The rows of a group lie close to one hidden flat surface of 11 dimensions, which may be shifted away from zero. Surfaces can cross.
Some rows, each with its group after it:
[ 22  14 -11 -27   6 -10  -1  -2  -6  -1 -16   4  -1  18 -36   2  -2  23
   7   2 -28   7  -9  16   1] -> K_420
[ -8  -5  10  21 -18 -11   6   3  -3  33  -7  -5 -14 -15  22  -1  13  -6
   1 -13  10 -17  18 -10   1] -> K_735
[ -7  -6  21  -9  -7  12   5 -12   0   5  -2  -4   0  -2   1  -7   0   0
   2  -3   3  10  16   6  -5] -> K_314
[ 21  -9   7 -16 -18  -4  -4  -2  19  10  -6  -8  -2   2   7 -10  20 -20
   1  -2   0  -9  -5  -3 -11] -> K_163
[ -8   4   3  16  15  -9  -2  16  22   2   0  -7   1  -5 -27 -13  -2 -19
  -9  -4  -4   5   4  -8   0] -> K_801
[  6 -13   9 -15 -12  -4  22  -8   8  -5 -16  -5   7   3 -17   2 -11  15
 -12  -5  -2  11   5  -4  25] -> K_420
[ -4 -11  26  -1 -19   2  -8   2   2  18   1  -8   6  -4  -9  -9  -1 -14
  -6 -11   1   2   9   2   9] -> K_801
[ -4  10   6  -6  -7  14  -7  -5  -6 -14  15  13  23   7 -13   8 -29   7
   3   3   3  12 -19   8  -1] -> K_420
[  6  -5  -7  -2   5  -9 -22  15  -8 -15  26  -3   9   7  -5   8   9   1
   2   7 -17   1  -4   7   8] -> K_314
[  1  -6   3  -7 -16  -2  17 -13  -2   4 -19  -1   9   2 -12  11  -7  17
   4  -8   3   2  10 -11   3] -> K_221
[  1 -13  11  -6 -16   7  15 -15  13  10 -32  -1  -9  -4   2  -9  13 -21
  -7  -8   7  -2   7 -13 -19] -> K_314
[ -6  -9  -4  10 -10  -9  15  17  14  -9   5  10 -10  -1  29   4  11 -19
 -20   5  -3 -10 -16 -13  -3] -> K_163
[ 12   5   6 -16  -4  -3 -13  11  -2  11  14  -9   5  -5  -4 -19   1  -4
   2   5  -7  -9 -20   0  10] -> K_735
[  1  11   1  17   9  -5  10  -3   7  14  -2  -5 -14 -14   1  -3   3  12
  12  -5   4  -1  17  -3 -13] -> K_420
[-15  -6  14  -7   8  12 -12   4 -15   0  13  -9   7  -2  -3 -14  -8  -2
  -6   6   1   7   6  12  26] -> K_735
[-15   6  13  -6   4  -4  -3   7 -14  15  -7   1  -8   8 -20  -5  -6   7
  -5  -3 -16  11  15  23  14] -> K_735
[  9   0 -16  -6  -1 -11  -4  11  -5   8  -3  -1  -8   5  14   1  14  -2
   3   4  -4 -18 -12  -6   1] -> K_163
[ -4   1   5  13  -6   3 -15  14   3  -8  30  13   3   0  15   8  -5 -18
  -7   3  -4   1 -17   9  -7] -> K_801
[  3   5  17  -5 -22   3  -6 -18 -12  -4 -10   1  18 -14 -18 -26  -8  -7
  -7   0  -2  -1 -16  -1   9] -> K_221
[-9  0 -3 10 -5 -7 -1  6 -6 -1  9  9  1  9 13 20 -4  5  0  0  0  0  5  9
  5] -> K_420
[ -7  -6  -4 -10   0 -12  20  24  10  17   3  -7 -12   9  20  13  16   8
  10   1  -5 -11  12 -18 -10] -> K_163
[ 22 -15 -14  -8  -1  -5  -5  -5  13   4  -4 -13  -2  12  12  10  12  -3
   3  -4  13  -8   7   2  13] -> K_221
[  2  12 -23 -17  15  -2  -5 -13   6   1 -30  -9   4  19  -9 -13  -3  -5
  -1   8  18  -2   0  10  15] -> K_163
[  7  13 -18  -2  11 -22 -13  14  -6   8  -3   0  -8  13 -12   3  12   5
   7   3 -19  -8  -1  10  -1] -> K_420
[ -4   5 -15  -6   5 -15   8  18   6   9  -5  -2  -5  10  10  -2   0  -1
  -8   7   3 -12 -10  -4  17] -> K_420
[ 12 -21  -2  10 -16  11 -17  -3 -13  -1  12  -3  18 -11   6  18  -4  -4
   8 -12  18 -13  -9 -23   5] -> K_314
[ 13   4   9 -13   1  -2  10 -11   2   8  -6 -10  -9  -7  -1 -19   4  13
   2   3  -3   2   6   8   8] -> K_420
[  0 -10   4  13  -7 -20  17   2  29 -20  10 -17  18  -5   1  -2   5  -1
 -12   2   8   4  15 -18  19] -> K_801
[ 12  12  -6  13   6 -17  -6  -4  23  -3   4  -9 -12  -6  23 -26  17 -20
 -11  10   7  -6  -1  19  10] -> K_221
[ 17  -9  -3  -5 -13  -9  -4   2  14  -1   5 -12  16   3   1   2   2  -3
  -1  -3   9  -8  -6 -11  17] -> K_163
[ 13  16 -17  -4   8  -5 -11   0   7   7 -18   1  -3   2 -13 -19  -1 -16
  -4   4   2 -11 -27   0  -1] -> K_420
[ -7  -1  -8  -5   4   7   4  -8 -35   6 -11  -3 -11 -13  22  -9  16  15
  11   6   2 -16   3 -13  -3] -> K_735
[ 33   6  -8   9  -9 -31 -13  -7   5   8  -5 -10  -8  -3  -4  -4  28   3
   7  -5 -14 -11  10  12  -1] -> K_420
[-11   8   2  -2   3  -2  13   6   4  -7  16  -3   1  -1  23  -1   2  10
   6  13   3   0   3  -3  -4] -> K_163
[  8  -6  -4  20 -13 -27   4   7  19   2  -8   3  -7   5  -4  12   9 -10
 -16 -10  -9  -1   7   4   7] -> K_314
[  6  -1  -9  -2  -5 -11 -21  -5 -11  -3   0  -9   4   6  11  -7  26 -11
   5   7  -1 -11   7   8   3] -> K_221
[ 17  17   8   0 -15 -12  -3   8  22   0  20   4  13  -2 -10  -4  -9  -4
   2   0  -8   0 -23   2  -8] -> K_801
[  2   3   2   3  -3 -16   6  13  14   6   8  -8   5   0  -7   3  10   3
   9  -3  -9  -4  10 -12 -10] -> K_163
[  0  -3  -2  -5   1  -8   4  12   1 -12  -5   2   8   3 -28  -4  -5   0
 -12   1 -17   3 -14 -11  10] -> K_735
[  3  -3   3  11   1   8   2 -15 -12   1  -7   6 -23 -15  20  -6  19  -2
   2   0  -2  -3   9   5 -20] -> K_221
[  6  -5   4  36 -15 -12  -5   3  18  -4  17   3  12 -12   1  12 -12 -11
 -12 -12  12  -1  -4  -7  14] -> K_314
[ -5 -15  18 -19  -6  28  -7  -5 -19  15   3   0 -14  -6  31 -13   6 -14
  -3   2   7  -5  -8  11   1] -> K_163
[ 16  -6   7  -3  -1   7  14   3   2  10  -3   6  -6 -10 -24  12 -12  18
   8 -14 -11   5  -7 -14 -13] -> K_735
[ -6  18   0  11   4 -17   8   3  10   1 -14   1 -11  -6  -6 -23   8 -11
 -13   5 -10  -2  -2   4  -3] -> K_221
[  1 -12   7  -9   0  -4  10   2  16 -10  -5 -15  10  -2 -14 -17   5  -7
 -12   3  -1   3   1 -17  16] -> K_314
[-20  -8 -10  15  13   2 -15   8 -24   7 -10  -1   0   1 -14   5  -5  -4
  -5  -8   4  -3  11  -4  20] -> K_163
[ -9  -6  27  -4 -21   4  11 -10  -8  -1   2   0   3 -10  13 -12   0   2
 -10   2  -2   5   5   5   7] -> K_801
[-12   9  -7  -9   3 -16   4  15 -14  14 -27  -3  -2   2 -25 -20   5  -2
  -8   2 -16 -13 -10 -18  10] -> K_221
[ -2  -1  -1 -25  -1  16   4 -13  -6 -10  -6   1  -2   8  24  -7   9  -4
   4  14   7  -1  -5   3 -12] -> K_163
[  3  -6  10  10 -27 -23   1   1  -7  -7   4   5   6  -1  -4   9  12   5
  -7  -5 -21   0   7   2   4] -> K_420
[ 16 -13 -10   0 -23 -11  -2   2   2 -27  13   1  17   1  24   9  15  -9
  -6   9   0 -14 -20 -19   2] -> K_163
[-31 -18  -4   7  -8  -2  -5  -6 -34  -9 -18  -5  11   3   8  -1  10  -6
 -14   1   6  -6  20  -9  28] -> K_735
[ 20  -5   5 -12 -22   0  -7 -14 -10 -10  11  -1   8  -4  22  -5  13   2
   4   7  -2  -8 -11   6   3] -> K_801
[ 11   9  20 -13 -12  13  -6 -11   3  11  17  -2  11  -4   2  -9 -24   6
   6   1  12   7  -9  20  13] -> K_735
[ 26  -3   1   4 -23 -21   4  -7  10   2 -18   0   3  -7 -20  -4  10  -3
  -7 -11 -12  -7  -9  -9   1] -> K_735
[ 17   8  -9 -17 -20 -12  -4   6  18  -2  12   5  16  20  16  14  -2  -4
   6   7   5  -9 -22   3  -8] -> K_314
[  1   4  -7   6   0  -3  15 -18  -6  -3  -9   6 -13   0  21  18  15  23
  18   0   0   0  24   3 -27] -> K_221
[ -4  16 -25   1  18  -8  -4   8   7   0  -4  -3   8  13 -12   8  -4   5
  13   3   5  -5   1  -7  -6] -> K_221
[  2  -5  -7   2   3   9  -9  -5  -6   8  -5  -8  11  -4 -10   3  -6   0
  12  -8  16  -7   3 -16   2] -> K_314
[ -9  10  -2   0  -2 -10   0   4  20  10  -6  -7  12  12  -3  -3  -7 -10
   0  -1  15  -1   7   0   8] -> K_314
[ -6  10  18   3 -13   4   1 -10   7 -20   5  11  16  -5 -14 -10 -13  -9
  -9   3  -7  15 -11   7  -9] -> K_221
[-17   2  -3  14  17   3   4  21  18   4   9   1  -1  -1   4  -5 -20 -19
 -19   2  15   0 -13  -4  19] -> K_801
[  5   7  17   6   0  -9  15  15  28   8  21  -6  -6 -16   6 -15  -5  -3
  -5   2  -3   1  -7  -6   1] -> K_801
[-19  -5   1  27  -2   4  -5   9   1   3 -11  12   3  -6 -17   6  -7 -23
 -10 -14   3  -1  -3 -19 -14] -> K_735
[  1  -2   3  20   7   1   4 -10  16  10  -5  -7 -12 -10  12  -4  -2  -6
  -5  -7  19   3  19   9   8] -> K_420
[ 24   7 -11 -12  13  -6  -8 -10  -5  10 -23  -7  -9   4 -36  -4   6  15
  13  -7 -14   2   7  10  -1] -> K_420
[  8   9  15  17 -12   7 -25 -14   0   1  18   5   8  -9   1  -3  -6 -13
   6  -5   6   4  -2  20 -11] -> K_314
[-11   5  27  11  -9  -1  22   2   9   5  10   6  -8 -13   4   1  -4  10
   0  -5 -10  12  15   3 -17] -> K_801
[ 31  -9  -6 -13  -9   1   9 -14  11  10 -15 -12   0  -9   5  -9  -4   4
  -2  -5  18 -12 -16 -12  20] -> K_221
[-12   4 -26   6   8   2 -18  -7 -15  -9 -16  -2  12   8   5  -4   3 -14
  -1   7  19 -12  -5  -6   9] -> K_735
[ 15 -12   7   5 -16  -2 -13  -9  -3  -3  -3   1  -3  -6  -2  -2  18 -16
  -5  -6 -10  -3  -1   2  -7] -> K_314
[ -2  -5   7 -13  -9   9   7   6   2  -5  -7  17 -14   3   6  -5  11 -21
 -13   5 -17   0 -21  -2 -27] -> K_163
[  1  19   6   2 -18 -18  20   2  -5  11 -11   9 -12 -13  10 -18   8   7
  -2   5 -15 -14 -15  -8 -12] -> K_735
[  3  -6 -10 -18  10   0  -1  16  -8   2   4  -2 -12   7  12  -4  12   0
  -3  11 -11  -9 -12  -2   4] -> K_801
[-19  -2   3   8  -6  12  -6  -7 -28  -1  -1   1  19 -10  -4  -1 -15   6
   3  -3  12  -3  -1 -14  12] -> K_801
[ -9  -9   0  -4   5  -5  15  14 -14  13 -20   3 -31  -7   8 -14  21  -6
 -17   3 -20 -11  -5  -9   1] -> K_221
[ -9 -11   3  11  -8   1   6  -7   6  -3   1  -3  10   2  10  15 -10   2
  -3  -6  20   4  16  -4  13] -> K_801
[  4 -10  -6   8  -8  -5  -2  -4   9  13 -15  -8   4   2   0   8   4 -10
   1 -12  17  -8  11 -11   5] -> K_314

New rows. What belongs after each?
[ -7 -10  -5  -2  -6  -7   2  22  -4  -8  11  10  -1  12   6  22   7  -2
  -5   1 -17  -3  -7  -8  -7] -> K_314
[  8  -9  -9   9  -6   4 -17 -15 -10 -14  -5   0   4  -4   9   0  17 -16
   0   0   6  -8   0  -3  -7] -> K_163
[ 19  -9   3  -1 -10   5  -5   3   4   7  -6  10  -6  -5 -16   6  -5 -11
  -7 -11  -8  -1 -22  -4  -8] -> K_163
[ -9  -1  -6   4  27  16  -6   3  -1   0  -8   5  -2   9 -36  14 -21   4
   0 -10  -1  18   8   7  -1] -> K_735
[  8  -3 -17  12  -7 -12  17   8  15   7 -21  12  -5   3  -7  22  -3  -1
  -4 -12   2 -10 -12 -24 -12] -> K_314
[-14  11 -14  -7  13 -12  -5  10   5  -7   9  -4   7  24   6   9  -1   5
   3  11   1   5  11  17  10] -> K_221
[-19   3   9  23  -2  -4   5   5  -1  -1  -5  12  -6  -5 -10   2  -4  -9
 -13  -7 -10   7   6   1  -8] -> K_420
[ -8   1   6  -6 -10   0   5  -3   2 -38  11   8  23   3 -13   2   2  -2
  -2  10 -16  11  -9 -13 -19] -> K_163
[-22   7  12  -3  -2  -3  13   6  12  -2 -12   4   6   6 -17 -16 -17 -12
 -25   3  -3  11  -7   4  17] -> K_801
[-12  -5  13  -6 -15   6  23 -10 -28   2 -15   6  -3 -16   7  -7  -1  19
  -3   1  -6  -3  -1 -14   3] -> K_221
[ 37  -3   2   6  -9  -7   8 -18  27 -11  -3  -3  -5 -13  -4  -5   7  -2
  -4  -4   0   4  -6   2  -6] -> K_314
[ 14 -10   6   9   3  10  -2  -7   8  19   1  -7  -1  -9 -16  11 -16   9
   9 -19  15   6  11  -2   6] -> K_163
[ 17  11  12  -2  -7  -1  18 -18  20  -2  -2  -2   0 -13  -1 -15 -10  10
  -1   1   6   8  -4   5   2] -> K_420
[-19   9   4  -3  23  18  -4   5   2   2   9   3  -6   7   5  -7 -21  -5
  -7   8  12  14   0  24  13] -> K_420
[ -6  19   1  -9   7   0  -1   6  -3   1 -16  10  -2   1 -34 -18  -1  -8
  -3   3 -22   3 -17  -3 -22] -> K_314
[ 11  -8  -1   1   2   6 -16 -10 -10  24  -8 -12 -13  -5   8   1  22  -3
  20 -10   7 -11  22   1 -14] -> K_163
[-15  14  16  -3  -5   5  19  11  -4   7  11  20 -10  -1   7   7 -18  15
   1   3 -14   9 -10   8 -17] -> K_801
[ -7   2   4  12  -4   2 -14 -12 -16  -6   9  -5   0 -14  27 -17  14  -9
  -1   8   9  -7   7   8   7] -> K_221
[  2  -8  13  10  -7   9   8 -20   1  -4  -1   1 -10 -15  22  -6   3   0
  -6  -2  10   5  10   7   1] -> K_221
[  7   4  15 -11 -24 -16  -2  -1  10  -9   0   1  17   8 -23  -6   5  -6
  -5   0 -21   6  -4   4  -3] -> K_801
[-15  12  12  14  11  -1  20   2  13   2  -6   1  -8 -14 -13 -13 -10   2
  -7  -3  -1  11   9  -4  -6] -> K_801
[  6   6 -15  18   7  -2  -7  -8 -12  15  -9   5 -15  -1   3  22   6  15
  21 -12   3  -6  19   5 -20] -> K_420
[ 11  11 -19  -9  -2   8 -22 -21 -22  -2 -13   2   9   1   7 -10   4  -4
  13   8  13 -15 -18   2  -6] -> K_735
[ 19   1 -13 -12   7   1   2  -9  12   6 -12 -12   6   3 -10   0  -3   8
  15  -3  14  -5   0 -12   0] -> K_314
[-33 -10  -1  -8   5  -2  19  21   3  -2 -11   3  -4  15   4   7   9  -9
 -11   4  -8   1  10 -17  -8] -> K_163
[-17  -5  11   2  10   9   9   4 -15  -4   4  -7 -12 -21  19 -30   8  -6
 -15  12   0  -5  -5  -8  14] -> K_801
[-17  12   4   2  -1  -7  -5  15 -14 -22  21   5  17  -3  -3 -13  -8  -1
 -11  15 -14   1 -20  -1  13] -> K_163
[-32   7   7   5   0  -1  14  11 -22 -22   7  10  10  -8  -3  -8  -4   8
 -10  13 -17   4  -8 -15   0] -> K_801
[ -7   9 -15  -5  29  15 -21   3 -23  14  -7  -1 -13   4 -11  -3   2   2
  15   0   0  -3   3   8  -9] -> K_735
[-15   0  -5  10   6   8 -11  -3 -12  -5  -5  -1  13  -5  -9  -8 -12 -11
  -8  -1  14  -2  -5  -8  15] -> K_801
[  4  22 -11  -8  15   1   3 -10   8  -6 -16   5  -3   8 -21  -5   1   6
  13   4  -8   7   1   6 -29] -> K_163
[-10  -3  -3   3   0 -13   8  15  17  -6  -4   0   6  11 -12   5   2  -9
  -9  -1  -7   3   3 -10  -2] -> K_221
[-19   0   7  12  -3   5   2   6   5   4  -3  14  -9   4   6   6   5 -20
  -5  -4  -4   3   5   2 -28] -> K_314
[  6  24 -17  -4   4  -8  -2  -4   7   5  -5  -1   4   3  15 -11  -6   1
   6  12  17 -12 -15   3   6] -> K_735
[ -9  10   3  11  13  18  -2   6  -1  13   9  12 -14 -11  15  -8 -20 -10
  -6   1  12   0 -18  10  -1] -> K_801
[ -4   3  -7  11   5   0  -5   3  -6   3  -5   6 -13  -4  16  -7   5 -13
 -10   3   2  -8  -9   6   1] -> K_163
[ -5  -2   6  16 -15 -17  -1   4  -7  17 -10   8  -7   5 -10  18  -1   5
  -5 -16 -12   2  18  12   8] -> K_314
[ 14 -21  13   1 -23  -5   7 -19  11   5 -17  -9  -5  -4   6  -1  14  -8
 -10 -12   7   1  19   3  11] -> K_221
[ 23   4   5  13  10   2  -4 -22   5  13  -4 -11 -21 -23   7 -18  13   2
   9  -6   8  -2  15  13  -4] -> K_735
[  2 -10  -2   0 -12  -1 -16 -11 -15  -4  -7  -3   7   3  -4   7  19  -6
  10  -5  -4  -6  14  -6 -14] -> K_221
[-14   4   6  -2  11   9  -1   3   3   3   7  -3  -1   1   9 -11 -13  -6
  -8   6  12   6  -1  12  14] -> K_420
[-14  -9  20  -5 -11   8   2  10   5  28   0   5  -8  12   1  14 -13  -5
  -5 -14   1   8  13  14   3] -> K_801
[ 12 -13  -9   0 -22 -21  -3   0 -16   5 -20  -1   5   2 -15  11  17   5
   1 -10 -15 -14   2 -16   5] -> K_420
[  2  12  -8   8  18  -1  10   4   8  -4   3   8 -28  -9  23 -12  11  -5
  -6  11  -5  -4 -10   7 -15] -> K_221
[  3  -3   5  -2  -6  -1 -22  15   1  19  18 -14   9  -4   9 -14   1 -17
   2   0  12 -15  -9  -3  17] -> K_735
[ -2   0  -1 -10  -9   4 -11  -3   0  10  -8  -7  16   6  -5  -7  -1 -13
   7  -2  14  -9  -4  -9  -1] -> K_314
[ 25   0 -10  14  13  -7  -1  -5  11 -10   0  -7   0 -13 -24  -3   0   7
   1  -6  -3   3  -3  -7   5] -> K_314
[-21  -1   8 -16   4   5  10  12  -6   0   0   2   0   8  -1  -1   4   2
   2   5 -12   4   6  -7 -13] -> K_163
[ 26 -20   2  -6   1  26 -12 -19   5   5 -11   0  -8  -5 -10   6  -1 -11
   3 -15  11   5  -3   3 -11] -> K_221
[ 20   3   1 -16 -11   0  -9 -11  -5   6  -3   5  -7  10   3   9  10   8
  14  -2 -11   1   1  19 -17] -> K_314
[ -8   4  11   0 -20  -8  12 -16   4  -4  -6  -8  26   1  -5  -2 -17  15
  -1  -2  15   6  13  -1  24] -> K_221
[  5   1   1  14 -13 -25 -15   9  -3   0  18  -7  11   0   0   6  12   1
   5  -2 -10  -8  10   1   9] -> K_420
[ -2  -3   2   5   8   5  -2   9  -5  23   1  -3 -13  -4   4   3  -6   4
   3  -8   6  -4   5   2   7] -> K_163
[ 17  -1 -16   5  -1 -19  -3  23   0  17   0   1  -8   1  -8  14   6   6
   4  -8 -12 -18 -13 -14   1] -> K_163
[  7 -11   1  -3  -2 -11  12 -13  15  -8 -17 -22   8  -5  -9 -19  13  -1
  -7   1   7  -1  18 -14  22] -> K_801
[ -7   4   0   0  -5   1  -4 -10 -17  -5   4  -6   9  -5  16  -7   1   8
   5   7  10  -5   6   2  11] -> K_221
[ 12  10  14   3 -24  -4  24 -18   3  -2 -15  11   3 -20  -7 -11  -4  10
   1  -4  -6  -2 -15 -17 -20] -> K_420
[-15 -20  -4   4   0  -6   0  10  18  -9  -3  -8  10  16   5   6  -2 -23
 -26  -1  16   3  10  -2  32] -> K_801
[ -2  -9   2  10 -22   3 -21 -13 -12  13 -11   1  15   1  -1   6  -3 -17
   1 -13  17  -9   4   0   6] -> K_735
[ -6   7 -17   8  11 -20  16   3  -4  14 -13 -11 -19  -4  29  -8  16  13
   1   7   9 -17  15  -5  16] -> K_221
[  8   0  -5  -7  -2   6  12 -11 -10   4   2  -7   1 -13  27  -2  -3  20
  13   6  19 -13  -4 -16   8] -> K_735
[ -5  -9   1   0   9  -2  -7   9 -13  19   4 -15  -9  -7   9  -9  12   1
   4  -2   2 -11  14  -3  15] -> K_735
[  5   9 -17  25  23 -10  16  -1  22 -16   3  -3  -6  -8  -3  10   5  13
   9   0   3   5  16 -14 -18] -> K_801
[-13  -5  18   9  -4   2  -5  -3  -7   1  -4  -1  -2  -8 -13  -9  10 -10
  -4  -6 -11   7  16   2 -10] -> K_801
[-22 -13  13  -2  12  14   0   3 -12  14 -18   0 -25   0   1 -12  11 -18
 -15  -4  -6   6  17  11   1] -> K_801
[ 12  -3   0  20 -11 -20  -7  -3   9   0  -1  -7   3  -4 -10   4   9  -4
  -4  -9  -4  -2  14   3   7] -> K_420
[ 23   1   1 -17 -19   5  -5 -21  -6 -17   4   6  12   3   6   3   3   8
   9   6  -3   1 -12   7 -11] -> K_221
[  3  19  -7   5   8 -17  10  -5  13  17 -20 -11  -6  -6  -3 -25  -5   2
  -7   3  12  -7   1   4  24] -> K_221
[ 16  -5  -6 -17   7  -9   9   8  22  17 -12  -8 -15  15  -7   8   9   6
   5  -5  -5   0  10   4  -1] -> K_801
[-14   4 -19   8  16 -10 -13   7 -16   1 -11  -5   7   7 -15   2   0   2
   2  -1   2  -5   9  -5  16] -> K_163
[ 0 -5 -9 -8 -5 -7  0  6 -2 11 -2  3 -7 20 12 27  8  9 10 -5 -3 -3 13  8
 -7] -> K_314
[ -3  -1   1  -7  -8 -18  -6  28  -2   9  -8   2   1   9 -26  -6  13 -16
  -9  -3 -29  -9 -13 -12  -5] -> K_163
[ -1   6  13  12 -14  -8   9  -1   8  18  -5   2  -5  -8   3  -3  -4  -1
  -3  -8   3  -2   3   2  -1] -> K_735
[ 8 14 -4  2  1 -7  0 -5 11 -5 13  6 -3 11 13 11 -9 10  2  5  2  7  0 28
  4] -> K_420
[-29 -13  -1   5  -9   6   7  12   4  16 -10   1   5   9  12  18  -4 -14
  -1  -9  20  -7  13 -21  -5] -> K_314
